The rows come from 5 hidden closed curves, with some noise, and rows from the same curve form a group. Each curve winds through 6 dimensions. The rows are also pushed far along 4 directions, which tell nothing about the answers.
(in the rows, 128 means zero)
Known rows, each followed by its group:
[125 151 128  97 109  83 119 106 137 175 103 118 122 125 154 148 117 156
 159 152 132 175 130]  M
[ 76  34  30 159  90 152 171 118 151 142 193 212 130 192 141 124  91  97
  77 132 116 103 175]  A
[116 156 146  91 137 107 100 123 128 171 117 116 100  93 114 144 121 125
 154 148 124 161 145]  M
[126 143 141 116 138 112 130 142 116 135 118 125  96 107 138 146 119 142
 135 147 109 143 162]  M
[126 113 103 128 108  95 142 118 126 128 135 135 126 146 172 119  92 147
 129 153 131 145 138]  L
[111 175 177 148 161 166 128 177 109  96 132 120 131  76 113 122 200 110
 130 116 118 108 109]  L
[135 122 125 117 117 114 123 121 126 118 130 109 138 156 107 168 119 134
 131 140 143 123 108]  A
[138 135 134 170 130 151 139 128 111  68 128  88 154 143 123 133 131 129
 114 118 122  95  99]  L
[140 158 160 131 135 133 132 145 122  98 126 110 139 106 157 103 156 145
 148 129 137 125 102]  L
[172 121 148 157 126 154 139 132 125  61 102 120 167 142 132 100 147 136
 110  86 134  87  77]  A
[166 169 178 138 151 121 129 121 106 116  50  99 121 118 121 114 140 158
 156  89 115 137  96]  Z
[149 129 126 158 117 125 148 107 115 101  90 109 136 151 149 120 108 151
 125 109 117 126 116]  M
[130 131 142 101 132  95 130 137 128 144 100 152 144 137 148 112 159 143
 151 127 153 144  84]  L
[131 120 127 109 119 109 134 149 133 120 132 151 130 143 128 157 140 140
 128 142 136 120 118]  M
[ 69  94  90  86 128  88 136 138 130 196 142 182  99 148 134 153 116 119
 137 171 133 160 162]  Z
[120 115 102 104 117  84 119 109 135 161 138 137 139 153 138 115  97 126
 148 153 155 155 105]  Q
[132 146 156 178 154 187 151 176 107  53 143 129 124  92 120 117 165 118
 101 106  87  71 140]  Q
[135 163 145 108 113 113 102 126 132 137 135 107 104  65 163 124 112 132
 136 157 122 162 168]  L
[113 180 152 121 131 109 113 136 109 135 133  83  94  84 126 177 120 138
 145 170 109 158 165]  M
[163 121 118 152 110 150 134  79 129  69 128  44 168 164 147 119  72 149
 125 131 125  95  99]  Q
[124 117 101 123 105 112 127  86 128 139 148  70 108 147 156 154  63 149
 138 169 131 158 178]  M
[107 105 111 141 128 154 143 125 132 138 144 146 110 133 132 111 129 119
 122 114 128 128 158]  Z
[142 165 165 112 128 154  99 140 138 113 158  97 119  64 130 123 148 120
 134 138 137 132 148]  A
[149 139 153 140 135 155 145 148 130  86 120 124 142 119 151 114 158 149
 126 112 115  94 116]  M
[105 127 113 171 151 157 134 139 119 117 162 117 147 133 108 126 141  98
 105 127 116 105 128]  Z
[132 137 133 110 133 103 127 106 129 161 107 112 118 156 113 137 116 150
 169 125 146 153 108]  L
[120 129 124  93 119 116 117 128 147 152 143 136 129 124 128 143 126 131
 140 153 130 135 130]  Q
[ 98  91  77 128 124  91 133 115 129 176 140 162 142 186 106 153 111 113
 120 141 141 144 116]  Z
[125 145 134 105 122 133 115 141 140 123 158 126 118  85 149 119 117 126
 131 161 113 124 155]  M
[132  92 102 145 136 154 142  89 132 127 125 112 151 173 134  78  99 124
 127 102 134 110 110]  Q
[113  93 106 168 158 161 160 141 119 111 114 158 170 179 100 118 154 108
  98  92 105  72  86]  A
[126  75  74 125 111 107 157  86 140 160 132 143 127 206 151 111  76 154
 147 127 147 144 129]  L
[118 146 141 114 134  94 114 138 116 148 100 135 129 112 125 145 140 122
 126 141 125 149 117]  L
[137 129 117 133 107 127 118  99 135 114 141  83 145 147 122 149  98 131
 127 141 134 126 117]  L
[112 121 123 138 138 149 130 138 120 112 148 123 120 129 101 146 122 110
 114 132 115 108 141]  M
[ 88 126 130  96 125 133 146 175 148 158 146 214 111 124 114 153 188 126
 142 129 124 121 129]  Z
[157 147 161 105 119 130 101 103 135 125  96  89 130 117 112 126 127 137
 150 107 152 140 100]  M
[113 157 161  81 117 131 108 165 149 157 140 176  88  74 102 163 180 122
 143 128 136 148 151]  A
[136 104 109 156 150 110 148 122 109 119  99 130 163 181 128 119 118 132
 115 116 123 111  88]  Z
[136 117 131 156 147 142 148 129 116 119  97 143 128 138 135  95 136 131
 119  93 114 118 125]  Q
[111 123 136 122 136 154 140 140 133 142 128 155 106 116 125 114 157 125
 136 107 127 126 146]  Z
[140 160 145  88 134  87 107 132 131 144 117 106 136 110 142 144 122 146
 152 167 124 145 114]  A
[104 136 148 136 153 165 133 162 137 157 128 183 127  97 110 106 213  99
 119  85 130 125 128]  Q
[138 172 145 113 116 104  95 108 125 127 137  69 132  95 141 121 102 133
 156 161 139 159 115]  Q
[125  97 103 182 157 175 147 130 128 113 153 139 171 155 119  86 152  98
  92  93 122  85 110]  Z
[153 150 158  95 137 105 118 139 128 124 104 127 129 110 141 104 129 148
 156 134 132 132  98]  Q
[155 168 149 136 110 148 106 101 128  86 150  48 126  81 160 103  93 139
 142 148 128 134 142]  Q
[115 139 135 115 161 116 124 130 125 170 101 139 143 134 116 107 150 122
 149 120 126 136  93]  Q
[110  95 101 173 129 162 148 119 117 106 142 127 138 142 143 102 119 107
  94 114 118 110 145]  L
[111  85  94  75 114  71 123 125 143 185 130 177 130 162 148 133 121 130
 135 156 167 163 124]  Z
[132 162 180 111 146 152 114 156 129 121 115 125 128  90 105 126 195 123
 146 105 144 121 100]  Z
[192 194 184 167 125 129 104 101  99  66  86  30 128  90 124 120 106 150
 142 104 132 145 109]  Z
[126 182 175  89 128 121 107 159 142 143 109 147 126  74 109 150 184 131
 152 129 120 132 104]  A
[141 146 143  99 135  79 123 145 120 139  99 135 115 118 139 148 119 152
 142 154 118 147 129]  A
[152 142 140 159 124 140 133 107 114  97 100  88 123 117 150 111 106 144
 123 111 114 133 142]  Q
[121  97 101 109 147 106 131 127 134 163 138 149 137 149 143 112 112 126
 125 145 130 132 138]  A
[121 127 125 142 123 163 130 109 138 122 161 100 132 119 146  99 127 121
 134 126 138 126 140]  L
[166 184 175 136 145  95 103 140  99 105  92  87 115  73 138 119 128 141
 136 131 128 159 125]  Z
[170  73 111 136 113 110 158  95 130 107  79 139 158 230 123 117 115 161
 135  79 169 114  62]  L
[133 155 148 131 138 144 122 130 126 124 109 125 121  89 135  98 132 126
 133 114 103 124 132]  M
[101 174 159 122 137 167 115 155 132 130 158 116 100  66 103 157 162 112
 136 140  99 121 164]  A
[115 127 119 142 136 125 128 151 120 121 145 154 134 108 134 116 131 107
 107 139 113 121 137]  A
[120 120 136 168 142 187 155 161 118  77 155 132 119 123 119 137 162 120
 101 108 110  85 154]  M
[122 123 127  98 140 127 111 129 142 160 152 122 132 125 121 134 136 118
 137 147 142 134 135]  A
[162 165 186 127 173 166 125 135 120  97  78  87 142 104 114  98 157 141
 148  90 101  90  91]  Q

New rows. What belongs after each?
[130 160 148 134 136 129 115 133 109 118 138  90  85  80 129 142 104 130
 129 149 110 147 183]  A
[ 83 118 108 100 123  96 126 135 132 185 151 168 106 127 143 125 138 118
 149 155 156 175 144]  L
[133 194 194 148 168 163 125 165 102  92 104  85 120  77 107 148 185 133
 140 114  95 106 123]  M
[116 138 121 132 115 113 138 138 129 122 130 138 136 135 137 156 135 138
 128 145 120 128 120]  M
[123 120 122  96 117 128 117 131 149 139 155 144 126 111 140 120 120 123
 131 150 130 126 142]  M
[125 135 143 123 140 118 132 143 122 123 104 138 153 128 146 109 164 130
 133 122 139 127  87]  L
[ 75  51  68 132 121 161 163 138 157 164 182 204 144 201 103 154 168 102
 100 115 148 100 137]  M
[124 167 160 103 156 114 106 125 123 163  97 108 126 102 109 123 143 126
 161 129 123 148 104]  Q
[142 117 144  74 120  84 112 146 147 167  87 199 138 140 107 134 174 129
 140 105 166 145  75]  A
[ 93 124 115  69 144  95 106 149 144 207 164 163 110 111 116 155 143 110
 144 173 141 158 159]  A
[116 108 116 113 132 119 126 128 127 139 131 135 122 153  98 156 117 120
 126 135 133 122 127]  M
[164 118 141 125 124  86 136  95 114 139  27 129 139 184 115 128 121 160
 144  78 148 149  69]  M
[ 92 116  94 133 103 107 128 139 134 156 175 174 113 115 151 128 128 108
 114 153 141 160 165]  Q
[137  92 133 135 153 174 140 144 135 108 140 138 142 159  97 124 169 115
 113  91 148  85 115]  A
[123 161 161 162 173 175 136 168 106  91 141 125 113  70 128  75 153 111
 127 111  94 100 142]  Q
[ 99 135 128 111 139 107 124 176 122 137 163 166 120  98 137 144 157 113
 118 167 129 134 142]  Z
[160 155 154 144 112 155 122 104 135  86 109  78 160 114 146 105 134 142
 136 105 128 113  92]  M
[132 116 140 142 147 160 135 158 124  87 149 132 144 138 101 142 167 115
 109 115 133  86 111]  A
[112 195 191  79 153 133 112 181 139 153 120 148 114  53 124 135 208 133
 170 138 115 134 116]  Z
[137 161 148 109 132  86 113  99 104 137  82  60 113 118 149 136  81 155
 160 158 125 167 127]  Z
[130 128 128  86 109 100 113 113 147 179 132 148  95 112 142 125 115 140
 157 138 153 176 159]  L
[149 158 169 128 138 153 123 139 129 111 116 113 117 104 101 132 160 135
 144 100 129 118 119]  L
[138 149 142 140 148 121 124 125 110 112  96  93 151 133 113 136 128 128
 129 126 111 116  90]  A
[127 189 177 162 146 167 122 144 101  73 139  59 125  66 144 101 156 124
 140 130 119 123 126]  L
[111 121 128 115 124 149 128 165 140 122 197 148  92  99 127 157 141 120
 118 157 130 120 192]  A
[162 124 137 123 123 118 130 109 130 127  92 121 118 144 129 124 111 153
 139 104 134 137 123]  L
[138  97 127 146 152 155 140 135 127 122 111 158 145 147 114  89 154 112
 107  80 133 101 110]  A
[139 112 131  96 152  89 118 153 121 154 121 160 120 133 123 128 138 126
 127 138 151 143 128]  A
[116 162 158 141 146 145 122 156 111 117 123 126 112  65 141 109 158 113
 121 125 112 134 153]  L
[114  90  84 150 115 150 149  95 134 124 166  96 125 169 149 139  83 135
 114 146 124 121 173]  M
[135 146 150  83 115 121 109 125 150 156 117 129 120 111 120 147 145 139
 154 129 142 143 123]  A
[116 136 111 163 125 150 138 114 129 126 148 114 132 135 122 128 116 122
 125 124 110 121 137]  Z
[133 143 136 154 128 169 124 120 128  99 146  93 131  90 158  96 122 120
 113 128 109 117 155]  L
[165 114 119 148 130 114 147  99 112  90  92  72 154 182 148 132  76 166
 127 132 114 106 101]  A
[130 102 120 155 143 174 155 122 139 112 102 152 182 167 119  92 163 118
 110  76 110  73  70]  A
[128 119 107 153  94 135 135 108 134 101 135 122 157 154 130 132 116 127
 114 122 132 115  99]  M
[151 133 166  71 148  95 103 142 132 168  90 149 109 121  94 143 166 135
 154 111 169 157 109]  A
[149 152 145 101 135  78 116 116 120 153  80 119 123 116 155 106 108 154
 160 139 129 164 110]  Q
[126  95  96 118 115 105 147  98 137 155 129 135 129 200 128 132  99 152
 157 126 157 141 106]  L
[117 131 123 146 129 180 130 122 131  99 175  93 111  99 134 119 101 116
 117 140  99 102 177]  Q
[147 111 137 138 113 173 139 115 143  96 120 121 142 150 114 129 145 135
 121  88 137  94 105]  A
[114 107 102 129  94 132 124 138 144 116 178 160 130 119 137 132 123 108
 103 147 138 123 146]  A
[138 121 118 145 111 147 130 106 133 109 152 101 121 142 119 139 103 132
 127 124 134 123 142]  L
[138 116 134 148 134 174 144 132 136 104 139 134 134 147 104 121 152 126
 125  90 133  95 118]  L
[138 170 167 108 124 102  96 149 118 128 112 129 103  72 113 143 143 120
 133 134 138 160 130]  A
[105 126 141 159 172 198 152 152 128 123 141 142 138 134  94 105 187 107
 128  84 110  84 113]  L
[146 145 120 147  71 138 117  98 131  72 177  64 109  96 173 134  65 142
 121 164 132 142 177]  M
[120 126 143 120 149 104 132 156 118 157  88 183 124 141  96 135 177 120
 133  97 145 141  92]  Q
[168 159 178 185 162 189 151 162 102  19 115  86 150  98 138  83 150 138
 117  97  90  56  97]  Q
[126 156 145 110 116 127 101 125 138 137 133 118 134  96 115 138 143 115
 135 134 134 138 114]  A
[109  98 137  98 143 131 140 163 134 155 115 200 116 139 113 123 187 118
 130 101 153 124 119]  Z
[101 135 120 123 105 148 118 137 141 120 195 120 114  95 139 142 129 110
 123 164 136 132 164]  Z
[134 175 158 129 132 149 113 143 133 106 149  96 130  85 117 146 146 130
 135 141 112 115 129]  L
[135 121 112 142 119 146 144 113 139 108 153 109 147 144 158 109 107 144
 130 137 117 107 128]  L
[135 125 144 130 166 117 151 145 114 139  68 155 140 164 112 118 164 145
 144  92 120 113  77]  L
[109 136 129 119 111 137 124 161 138 124 170 160 107  92 128 159 152 117
 114 149 122 127 167]  Q
[145 132 144 159 126 169 146 149 125  67 149 124 132 119 134 115 154 135
 120 107 129  94 123]  L
[110 150 131 147 132 148 130 134 129 126 126 138 143 111 116 119 149 110
 125 116 104 114 109]  M
[143 166 164 127 143 122 125 142 108 108 104  93  98  90 138 142 126 149
 140 138 106 138 154]  M
[151 169 169  84 130 107 102 126 134 136  98  99 130  99 126 142 136 148
 161 138 132 142 104]  Q
[147 119 131 116 145  87 128 130 120 142  74 149 156 153 129 111 132 134
 128 116 132 131  76]  A
[148 158 167  91 119 105 103 140 134 144  99 148 102  78 129 125 149 135
 145 119 141 160 132]  A
[140 106 107 144 107 144 138  92 144 118 119 122 160 160 148  97 113 133
 123 105 130 112  99]  M
[170 114 150 155 142 161 143 123 113  70 106  88 128 148 121 120 125 145
 118  92 131  95 123]  A
[134 125 134 123 115 158 116 112 141 115 143 107 132 121 117 122 127 117
 129 118 143 118 125]  M
[133 132 131 147 128 116 126 115 109 103 100  98 153 138 140 127 117 128
 116 131 124 126 101]  L
[131 156 159  93 129  76 110 148 127 172  81 161 125 116 111 156 178 134
 149 122 154 170  93]  Q
[149 117 133 149 114 170 138 111 132  82 146  84 128 135 144 126 120 142
 119 116 137 109 147]  M
[127 160 155 121 161 144 127 146 122 127 116 115 130  97 126 114 145 130
 142 131  94 109 122]  Q
[130 112 137 106 132 108 122 149 132 152  99 191 131 139  92 134 172 111
 123  97 154 135  95]  A
[122 160 127 108 105  98  94  92 123 150 138  65  97 100 124 164  66 131
 149 173 128 176 166]  Q
[113 150 150 117 146 149 112 138 132 152 138 133 104  84 111 108 151 107
 142 117 132 142 146]  Q
[ 92 138 138 113 153 121 124 180 126 165 127 197 113  96 101 150 184 102
 116 130 110 131 142]  L
[102 101 126  98 130 127 127 161 143 166 127 217 119 140  77 145 183  99
 122 102 149 123 107]  M
[142  99 116 171 134 148 145 128 116  85 118 136 160 157 125  99 128 115
  95  98 126  92  99]  A
[ 83 124 114 109 122 116 132 148 119 138 160 139  95 112 144 154 116 121
 129 175 121 143 172]  Z
[137 165 159 113 146 124 130 137 126 143 118 124 102  99 140 110 141 153
 169 124 125 146 136]  L
[130 182 162 117 129 129 100 112 124 132 130  60 124  82 137 122 128 135
 162 146 139 158 125]  L
[114  97 125  95 156 121 141 133 140 179  93 181 142 161 128 102 168 129
 143 104 142 127  96]  Z
[ 95 118 119 123 114 135 134 163 134 134 175 172  95 112 116 168 153 114
 116 146 134 133 174]  M
[168  96 150 132 157 141 148 132 120 109  73 139 138 179 104 118 155 146
 126  67 144  97  92]  A
[ 83 136 107 158 115 158 122 136 121 122 199 117  91  82 128 145 109  92
 102 159 108 137 209]  L
[145  90 107 143 115 154 144  96 141 111 116 118 159 178 132 121 119 138
 112  99 133  99 109]  Q
[154 151 154  75 126  74 100 142 128 150 122 127  95  87 149 139 114 152
 151 163 148 172 156]  A
[131  98  85 121  90 101 129 100 146 136 154 128 149 170 152 132  89 139
 126 152 152 139 120]  Z
[133 138 130 147 137 140 142 131 113 101 130  99 114 116 151 126 103 143
 123 142  98 116 159]  M
